There are 5 ways to turn a row about zero (a turn may also mirror it). The second row of each pair is the first, turned, with some noise. The first 45 pairs use one turn. New pairs use 2 turns, one after the other, and a turn may come again.
In the rows, zero is written as 128.
Known pairs, each followed by its turns in order:
[112 164 105 151 177 133 120 155]
[121  83 102 113 111 160  90 138] => Fub

[127 123 130 142 208 105 175 128]
[126 105  59 108 168 177 137 117] => Fub

[131 120 149 128  97  86 128  49]
[170 173 109 184 153  93 136 124] => Fub

[138  48 103 140  88  92  83 135]
[116 190  99 160 122 145  95 198] => Zali

[ 83 124 110 121 196  75 117 123]
[135 114 196 160 163  93 135 164] => varol

[171 102 151 128 135 124 109 129]
[122 101 129 131 108 168 106 138] => varol

[129 129 130 143  95 132 119 146]
[145 145 105 128 124 138 107 116] => varol

[117 134 142 132 139 148 110 162]
[146 146 108 133  95 130 120 118] => doter

[120 136 170  48 135  96 137 118]
[172 116  89 181 177 104 127 124] => pez

[141  67 151 101 167 163 106 116]
[165  80 114 130 127 160 150 184] => pez

[102 102 147 155 131  72 138  78]
[ 98  98 129 129 155 142  85 184] => doter

[ 78 134  48 138 100  90 111 117]
[151 115 168 100 158  68  61 124] => doter

[138 112 151 110 167 121 164 119]
[158 133  85 122 137 126 156 143] => pez

[104 130 126 111 107  92 146 133]
[145 163 119 147 119 114 137 100] => Zali

[136 142 141 112 167 153 131 128]
[122 112 134 135 136 173 129 109] => Fub

[107  90 154 133 134 118 138 156]
[135 121 116  92 118 120 166 106] => Fub

[126 126 117 125 142  48 129 135]
[104 166 131 178 129 112  99  92] => Zali

[188  90  99 136 128 108 174 136]
[109 136 153 157  53 149 135 110] => varol

[ 91 143 187 146  98 114 132  98]
[177 135  91 113 140 132 151 175] => varol

[ 48  77  71 123 158 113 121 168]
[ 77 135 167 134 194 172 190 155] => pez

[129 109 113 142 195 124 109 174]
[127  75 113  72 137 147 105  99] => Fub

[162 178 122 141  61 172 126 153]
[115 160  61  88 103 120  89  93] => varol

[130 112 127 130 102  76 108 167]
[124 152 117  88 107  83 111 104] => Fub

[108 159 125 166 100 127 135 120]
[136 168  95 132 132 103 127 145] => varol

[116 142 106 142 135  92 150 136]
[137 153 149 145 114  95 129 139] => varol

[ 93 120 168  77 146  92 146 118]
[165 119  98 149 196 115 145 125] => pez

[163 102 129  68 125 140 208 118]
[140 152 130  67  60 152 111  86] => Zali

[186 156 100 131 142 138  87 143]
[116 111 158 103 170 112  75 149] => Zali

[115 108 132 103 117 127  99 136]
[143 130 136 161 130 140 105 110] => doter

[132 156 145 111 113 115 121 143]
[162 136 134 118 127 156 132 129] => doter

[135 172 108 112 126 145 118 124]
[144 134 125  92 135 124 136  93] => doter

[141 123 156 156 135  48 146 142]
[102 167 167 189 122 148 118  96] => Zali

[ 70  88 145 130 205 121 106 137]
[108  69  76 192  96 129 113 124] => Zali

[155  77 167 141 114 161 134 142]
[ 89 136 139 175  86 146 151 130] => doter

[123 135 132 139 106 107 103  69]
[137 102  83 156 132 112 137 166] => varol

[ 70 118 115 133  91 129 179 166]
[123 146 110  83  89 126 171 181] => Fub

[130 123 132 123 139 126  48 128]
[103  57 147 143 125 119 119 140] => pez

[125 138 100  82 139 128 154  57]
[167 170 136 159 175 170 118 159] => Fub

[153 131 142 127 139 145 142 129]
[142 133 107 123 107 124 122 146] => pez

[ 84 142 150  90 101 103 123 131]
[176  97 139 133 133 162 103 130] => doter

[158 125 145 151 129 139 112 135]
[119 118 154 129 144 155 120 150] => Zali

[130 137 103 121 133 119 134 102]
[124 119 128 115 161 115 130 119] => doter

[133 130 147 136 154 122 102 140]
[121 104 131 153 144 139 109 132] => Zali

[200  93 119 127 131 140 208 174]
[165 205 114 129  70 113 177 174] => pez

[116 160 120 136 103 163 140 122]
[119 155 129 122 124 147  81 121] => pez

New pairs. What belongs after each?
[114 154  99 120 161 146  48 121]
[ 92  70 123 109 171 134 173 148] => varol pez

[111 119 173 121 137 169 160 140]
[111  70 132 128 102 110 156 128] => Fub doter

[136 121 137 131 208 125 132 107]
[136 146 120 111  70  79 106 138] => pez Zali

[115 112 168 134 143 109 140 168]
[129 148 117 132 109 165 167 111] => varol doter

[187  98 170 117 116 208  96 128]
[139 124 138 177 115 152 112 226] => Zali pez

[157 137 105 116 133 126 132 118]
[132 151 107 143 125 127 146 138] => varol Zali

[ 78 114 154 120  96 138  68 117]
[121 188 166 112 149 181 137 133] => Fub Zali

[135 124 149  49  88 132  79 106]
[106  92 119  69 150  81  70 127] => Zali Zali

[126  97 123 135 145 152  55 130]
[137 115 148  82 113 112 187 103] => pez Fub

[110 140 208 124 112 112 143  94]
[113 126 165 106  78 142 113  67] => varol varol

[133 142 133 146 117 159 113 105]
[120 104 108 125 127  98 149 121] => Fub Fub

[146 125 140 108 170  97 161 146]
[106 170 171 128  98 122 115 114] => doter varol

[128 134 130 131 183 126 124 123]
[143 100 161 127 161 131 130 135] => Fub Fub

[108  97  99 120 126  48 144 119]
[138 197  90 159 111 130 122 168] => doter doter

[119 110 169 160 116 102 168 148]
[ 91 126 141  87  93 100 155 129] => doter Fub

[167 116  95 100 114 141 133  74]
[138 151 166 108 145 175 158  98] => varol pez

[ 57 140 208 110 103 208 169  94]
[121  52 125  85 183 126  27 150] => pez Zali

[ 91  85 113 118 114 119 132 110]
[148 126 161  90 130  92 131 122] => Zali doter

[140 151 147 133 132 131 114 133]
[116 116 138 154 135 124 126 144] => varol pez

[124 134  87 130 193 130 131 115]
[109 163 102 168 126 107 135  87] => Fub doter

[147 128 146 154 117 118  85 156]
[133 105 121 126 164 124 101 164] => varol Zali

[180 131 142 130 129 120 115 133]
[172 117 104 145 122 130 123 123] => Fub Fub

[132 156  52 103 192 141 128 118]
[202 174 118  94 126  94 100 101] => Zali Fub

[108 136 113 155 136 162 166  66]
[150 164 104 125  74 111 151  91] => Zali Zali

[ 93 118 146 109  90 168 120 155]
[133 129 148 154 181 167 106 132] => varol Fub

[122  76 136  99 136 131 122 142]
[118 155 153 110 101 163 123 123] => pez varol

[147 146 111  98 143 126 125 152]
[162 151 133 137 120 113 136 102] => varol Fub

[154 188 133  79 143 136 139 115]
[186  86 150 150 124 117 148 100] => varol varol

[208 118 116 112 125 146 165 121]
[142 163 180 151  82 157 132  93] => Zali Fub

[131 128 123 157 139  74  87 116]
[104  85 138 150 101 124 159  95] => Fub pez

[102 132 115  93 128 119 134  48]
[ 70  99 112  77 116 121 138 167] => pez Zali

[149 172 132 130 208 129 165  64]
[161  95  93 158 172  38 130 112] => doter doter

[119 177 107 150 136 113 100 154]
[ 96  84 130 142 146  86 133 119] => varol pez

[130 138 147 111 153 107  97 107]
[125  97 119 118  92 141 118 108] => Fub pez

[133 126 128 135 118 154 105 107]
[108 136 140 147 151 120 136 112] => varol varol

[121 147  93 139 136 185 126 128]
[145 160 120 149  94 138  88 112] => Zali Zali

[163 208 131 152 122 207 140 109]
[203 127  78 163 167 126 172 174] => Zali pez

[149 142 158 119 112 138  94 105]
[118 116 146 154 141 134 119  81] => varol varol

[ 80 102  84 157 127 144 115  84]
[140 137 139 138  83  81 168 171] => Fub pez

[ 83 128 134 134 127 121 123 192]
[106 102 139 112 172 159 101  98] => varol Zali

[134 141 207 156 129 126 140 112]
[123  57 148 147  98 115 101 111] => pez varol

[163  81 208 149 105  87 156 139]
[147 213 129  83 148 168 114  97] => doter varol

[191 187 109 128 121 135 113 138]
[150  76  85 144 161  97 132 155] => Zali pez

[121 146 109  84 141 130  76 121]
[ 94 150  97 100 168 134 130 101] => doter doter

[134 152 207 126 145 132  94 162]
[134 131  55 165 134 126 182 139] => Fub varol

[111 138 130 120 104 141  85 119]
[109 136 130 153 118  86 137 108] => Fub Fub

[129 146 140 121 129 133 123 119]
[118 131 119 129 139 121 116 141] => pez Zali

[135 154 128 121 149  48 133  87]
[170 149  94 137 190 122 124 170] => pez Fub

[135 149 132 119 150 167 135 123]
[135 100 124 127 114 144 148 153] => Fub Zali

[ 91 122 125 150 109 134 121  48]
[131 108  45 153 122 138 119 154] => doter Zali

[147  82 121  71 147  85 137  93]
[ 71 116 140 119 125  82 176 157] => pez doter

[ 71 145 113 138 134 129 128 160]
[122 155 153 119 142  82  94 112] => doter Fub

[135 133 138 128  86 153 143 116]
[117 152 123 155 112 158 130 107] => varol pez

[ 99  85 118 158  48 173 121 112]
[ 75 150  90 111  68 186 123  98] => varol pez

[116 130  48 101 170 148 123 121]
[138 108 111  77 192 131 151  89] => varol pez

[ 91 123 137 105 127 103 119 126]
[ 91 100 129 141 110 134 124 118] => pez Zali

[148  96 160 140 110 185 147 146]
[143 163 136 126 111 132 200 144] => doter Zali

[140 129 140 114 124 109 121 130]
[117 135 138 129 137 124 128 151] => pez doter

[132 137 103  61 149 121 120 171]
[123  83  97  75 167 124 129 117] => Fub varol

[158 169 168  82 102 143 143 128]
[126 112 136  61  82 154 145 123] => doter Zali

[126 140 123  97 115 134 195 153]
[116 162 161 125  74 159 116 126] => doter Zali

[157 134 107 117 125 125 122 155]
[119 131 108 129 102 105 136 143] => pez Fub

[129 168 144 109 118 117 155 133]
[152  99 129 125  95 109 124 110] => varol varol

